Every row belongs to one group in each of 3 separate groupings. Each group adds its own fixed numbers to the row, and there is some noise. The rows also spread widely along 8 directions, which tell nothing about the answers.
In the rows, zero is written as 128.
Some rows, each with its group in each grouping after it:
[135  92 115 160 160 111  90 143 170 140 134 130 153  90  94 165 131 155
 117 105  78 116 124  95 165] => (1) q550 (1)
[154  75 122 139 134  98 110 124 141 145  71  90  66 182  92 104 133 204
 115 152 117  59 180 137 158] => (2) q743 (2)
[158 166 106 123 134 118 177  94  89 173 160 157 120 106 112 135 116 110
  99 118 143 153 115 102 119] => (3) q364 (0)
[171 143 120  81  83 110 153 108  66 177 155 166  98 155 149 118 151 137
  96 140 149 140  96 168 107] => (0) q550 (2)
[ 85 140  89 121 117 106  90 153 128 126 109 101 190 135 115 131 144 125
 167 140 101 161 173 113 104] => (0) q743 (1)
[109 112 149 140 114 153 167  92 152 156  81  70 103 171 123  92 170 152
  83 151 109 107 176 114 152] => (4) q364 (0)
[117  84 144 174 155 152  97 162 175  82  83  88  97 147 118 111 118 164
 133 169  85  71 177 131 199] => (3) q364 (2)
[156 148 110 123 149 166 157 121 123 122 108 113  74 159 109 158 112 165
 104 147 142  95 162 116 173] => (1) q550 (1)
[171 153  99 137 171 170 166  98 128 115 137 119  75 104 103 174  82 144
 109  99 171  88 156  90 124] => (4) q364 (0)
[112 165  79 105 170  95 126 110 113 121 121  97 136 120  85 156 103 156
 167  87 156 122 182  99  50] => (2) q743 (1)
[145 114  78 122 126 114  80 163 109  98  91 110  95 164 122 139 110 174
 159 147 146  92 182 155 123] => (2) q743 (0)
[ 89 155 129  96  96 157 160 111 106 120 113  92 143 156 158 107 166 122
 125 133 140 141 160 132  75] => (3) q364 (0)
[112 116 148 124 148  94  84 149 116  97 180 155 156  87 134 115 141 140
 140 106 134 118  83 130  82] => (1) q743 (2)
[149 115 110 143 154  69 162  79 130 217 109 111 108 122  62 114 130 158
  95 118  95 135 154  91 138] => (2) q364 (1)
[165 162 124 142 195 109 149 128  82 121 157 169  43 108  89 107  57 148
 122 154 161  99 134 135 155] => (3) q364 (2)
[191  91 113 131  77 146 152 109 121 160 121 130 107 136 138 150 150 141
  85 127 119 107  98 127 143] => (3) q364 (2)
[190  99  71 145  68 126  97 147 113 160 119 151 139 124 134 163 135 112
 104 161 100 158 109 138 190] => (4) q364 (0)
[ 83 164 149 159 170 146 138 136 146 123 102 105 127 152 109  82 120 117
 120 206  83 145 184 107 204] => (0) q364 (2)
[ 77 164 144 119 126 116 121 127 111 123 131 126 155 130 128  70 150 109
 127 172 117 166 146 140 129] => (4) q364 (1)
[147 105 140 176 142 169  93 168 174  91 118 125 112 125 125 141 116 145
 118 167  90 102 143 129 213] => (0) q364 (1)
[ 84 161 102 107 137  94 142 114 105 155 117 113 144 140 104 116 138 139
 138 134 117 154 175 122 112] => (3) q550 (1)
[ 98 175 105 123 112 122 124 139 107 142 119 134 172 148 144 110 139  82
 126 195 103 199 145 128 169] => (2) q364 (0)
[149 130 133 102  85 122 168  84  99 162 136 125 126 142 135 124 170 141
  93 109 143 121  99 117  84] => (3) q743 (2)
[182 155 160 123 102 153 150 119 111 119 162 183  82 146 149 125 146 139
  79 160 162 117  65 155 160] => (2) q743 (1)
[146 166 106  99  95 153 170 108  84 129 129 130 109 153 141 140 139 131
 111 126 171 126 135 126  98] => (3) q743 (0)

New rows, each followed by its group in each grouping:
[214 112 102 110  81 149 142 116 103 152 151 153 102 121 145 172 141 144
  96 106 150 114  90 148 100] => (0) q364 (1)
[115 185 149 143 204 118 166 103 133 148 154 151 100 122  95 118 105 137
  97 141 131 134 140  96 179] => (2) q550 (0)
[105 161 149  92  84 140 150 107  97 123 157 138 170 134 166 107 181 112
 114 121 146 147  87 126  69] => (3) q743 (2)
[167 168 126 136 157 139 182 102 102 137 129 139  63 146  97 125  97 146
  93 155 157  97 132 104 166] => (3) q743 (2)
[122 110  68 137 104  80  90 144 119 159 100 110 184 126 106 143 132 127
 153 133  81 156 153 103 136] => (3) q743 (2)
[118 115 152 156 132 131 137 125 159 140 139 139 136 124 132 125 155 139
  91 134  99 120 110 112 186] => (3) q550 (0)
[102 128 122 116 102 116  77 164 117 107 138 136 189 126 150 117 157 118
 156 144 110 156 117 143  98] => (0) q743 (2)
[124 103 128 155 146  91  46 189 126  93 141 172 115 119 132 106 108 145
 142 179 104 115 118 182 200] => (4) q550 (2)
[118 137  90 113 141 101 142  96 118 164 125 101 142 122 113 136 133 134
 135 103 125 150 165 101  80] => (2) q364 (0)
[144 129 134 131 143  52 111 130  98 156 180 188 128  79  98 107 128 147
 124 108 134 130  82 138  98] => (3) q743 (1)
[157 120  94 100 117  69 118 120  72 177 140 145 118 124 113 103 129 135
 133 130 129 150 132 152  77] => (0) q364 (2)
[153 164  94 109  83 134 137 128  91 146 100 130 120 181 140 127 137 117
 115 194 128 153 132 136 174] => (2) q743 (2)
[132 118 123 153 173 138 126 118 148 105 124 105  98 109 101 134 105 155
 124 121 127  88 159 107 134] => (4) q364 (2)
[112 114 110 151 163 104  33 192 149  60 152 151 156  95 133 148 106 143
 179 127 124 119 128 143 125] => (2) q743 (0)
[ 78  71 173 146 151 115  90 144 171 107 120 100 141 131 131  92 170 176
 123 130  83  86 139 131 142] => (1) q550 (2)
[ 90 166 102 108  96 154 134 116 119 126 103  89 190 140 146 128 151  85
 138 157 106 179 158 105 115] => (4) q364 (2)
[186 141  87 118 126 167 167  87 117 122 119 108  88 131 113 186 114 151
 104  89 177  86 138  92 100] => (4) q743 (2)
[121 101 107 159 145  71  46 186 121 115 132 166 134 100 107  98 102 135
 155 177  93 141 138 169 171] => (4) q364 (1)
[118  98 107 100 107 110 103 136 103 121  89  85 107 171 118 109 157 186
 142 137 138  93 180 150  73] => (1) q743 (1)
[141 127 127 145 184  89 125 125 115 128 133 133  78 117  81 106  90 170
 132 129 140  88 146 116 129] => (3) q743 (2)
[127 137  89  86 114 128 130 117 107 114  91  83  98 177 122 133 141 177
 149 122 166 102 187 143  60] => (2) q743 (1)
[104 125 142 123 182  96 127 114 115 129 165 118 135  89 110 107 129 143
 139  93 130 123 133 107  55] => (1) q364 (2)
[ 55 149 193 151 167 146 116 148 151  79 123 109 137 146 131  67 152 136
 125 182 106 113 147 113 173] => (1) q743 (2)
[105 172 129 128 139 140 131 141 109  96 102 115  86 174 110  88 114 144
 123 199 150 111 183 145 171] => (4) q743 (1)
[104 140 136 125 177 140 108 152 127  59 107 106  66 155 119 101  99 177
 164 162 158  74 200 165 120] => (2) q364 (1)
[ 75 149 150 110 132 100  79 160 105  85 176 163 158 114 158  89 148 125
 152 135 153 148 102 164  77] => (2) q743 (0)
[ 92 158 141  93 108 140 145 111 105 119 124 113 123 170 154  92 161 130
 115 157 144 130 144 151 116] => (4) q550 (2)
[173  73 111 143 133 112  42 191 108  86 149 166 102 102 136 136 107 158
 150 149 121  96  95 178 151] => (1) q364 (2)
[119 156 118 111 129 135 171  96 126 148 130 119 131 133 114 144 141 147
 106 108 129 129 141 104 121] => (3) q550 (1)
[137 107 126 160 161 126  90 171 128  97  89 112  68 163 101 102 102 174
 127 198 109  76 173 141 215] => (1) q743 (2)
[146 138  96  94 156  44 133 106  66 187 147 159  71 135  96 105 111 175
 128 121 164 132 151 160  82] => (2) q550 (0)
[ 83 115 175 140 133 124  67 162 147  56 159 144 157 111 158  88 157 131
 143 137 128 112  95 154 112] => (4) q743 (2)
[127 102 118 158 184  82  88 134 156 131 155 131 155  71 102 143 114 139
 147  94  96 128 122  98 112] => (2) q364 (2)
[112 124 192 134 163 132 141  98 181 122 184 148 146  91 141 129 167 150
  90  80 122 107  72 112 111] => (2) q550 (1)
[120 132 134 130 174  92 115 116 118 108 179 142 145  72 107 135 115 147
 145  65 152 105 104 103  42] => (3) q743 (2)
[102 148 168 162 169 149 138 124 181 123 138 137 137 127 128 126 139 135
  92 151  95 127 124 100 206] => (2) q550 (0)
[206  76  96 126 100 111 100 126 113 124 152 149  93 107 125 161 128 168
 115  92 159  75  86 149  97] => (4) q743 (2)
[182 144 104 107 111 107 133 110  88 146 168 171 121 111 131 156 128 129
 113 106 162 135  77 126  89] => (2) q743 (2)
[134  66 117 134 107 122  36 198 128  57 119 132 117 138 153 127 131 171
 172 143 122  71 127 182 127] => (3) q743 (2)
[ 91  67 106 120  72 130  80 141 145 112  81  61 175 153 154 121 183 147
 152 129  91 117 173 146  91] => (4) q364 (2)
[178 129 114 131 137 154 111 132 130  83 148 144 109 114 139 185 114 150
 130 101 161  84  93 123 108] => (2) q743 (2)
[ 84 181 165 132 217 109 140 128 117  99 183 154 118  82  97  85  97 132
 142 127 145 136 142 120  85] => (0) q364 (1)
[ 85 224 128  86 144 128 176  99  59 139 138 125 140 145 118  92 130  98
 126 166 159 180 147  99  93] => (1) q743 (2)
[143 164 108 140 185 160 138 116 142  92 140 126  96 106 100 179  86 151
 122 109 155  92 151 101 148] => (4) q550 (1)
[ 91 119 139 127 113  81 133 115 115 187 118 111 152 149 108  66 177 141
 102 152  96 161 144 114 130] => (1) q743 (0)
[113 122 167 183 204 124 130 110 183 113 135 110 108 102  84 106 115 160
  99 124 113  77 136  78 169] => (4) q743 (2)
[ 79 118 106  96 132 135 103 141 109  64 104  68 126 153 146 116 135 159
 184 117 145  94 196 149  37] => (3) q364 (2)
[117 150 130 143 216 103 115 116 135  93 184 142 121  62  95 144  88 156
 143  61 174  94 129  91  64] => (4) q743 (0)
[ 83 216 154 110 150 161 170 104 108 104 128 117 126 165 137  99 137 109
 118 171 156 143 150 112 130] => (2) q743 (2)
[149  95 126 167 144  95  50 195 135 107 135 170 128 104 122 111 104 128
 143 190  76 134 121 162 209] => (0) q364 (2)
[146 162 122 136 111 175  88 183 108  64 159 176 155 117 168 152 124  92
 127 182 127 148  70 138 189] => (1) q743 (2)
[ 64 171 107 125 140 136 131 126 143 111  81  75 168 166 111 121 143 129
 149 162 108 148 201  96 138] => (2) q743 (1)
[155 103 109  88 106 103 102 145  61 111 116 121  59 176 132  96 138 189
 138 153 174  80 152 187  76] => (1) q743 (2)
[168 140 101 116  94 175 196  82 109 164  86  89  69 177 124 138 138 139
  72 154 147 109 174 115 156] => (4) q364 (0)
[ 79 130 157 107 117 146 108 147 129  74 147 125 136 143 174 105 163 150
 143 118 145 107 135 166  85] => (3) q550 (0)
[ 75 171 122 119 172 119  93 167 117  73 141 138 126 140 141 109 108 135
 161 166 143 134 166 157 137] => (2) q550 (0)
[156  89  84 131 138  59  92 134 115 158  95 116  99 148  88 123 113 181
 140 139 117 100 168 131 128] => (2) q743 (2)
[ 83  92  97 133 130  83  54 157 134 113 123 102 196  98 126 118 140 126
 175 119  92 145 154 132  85] => (4) q364 (2)
[ 97 154 120 117  77 163 141 123 138 128  65  80 165 200 150 123 176 110
 109 193  97 151 164 111 177] => (2) q743 (2)
[167 181  69 127 153 134 123 147  84 112 127 149 102 131 112 162  67 108
 147 172 142 147 153 125 168] => (2) q364 (2)
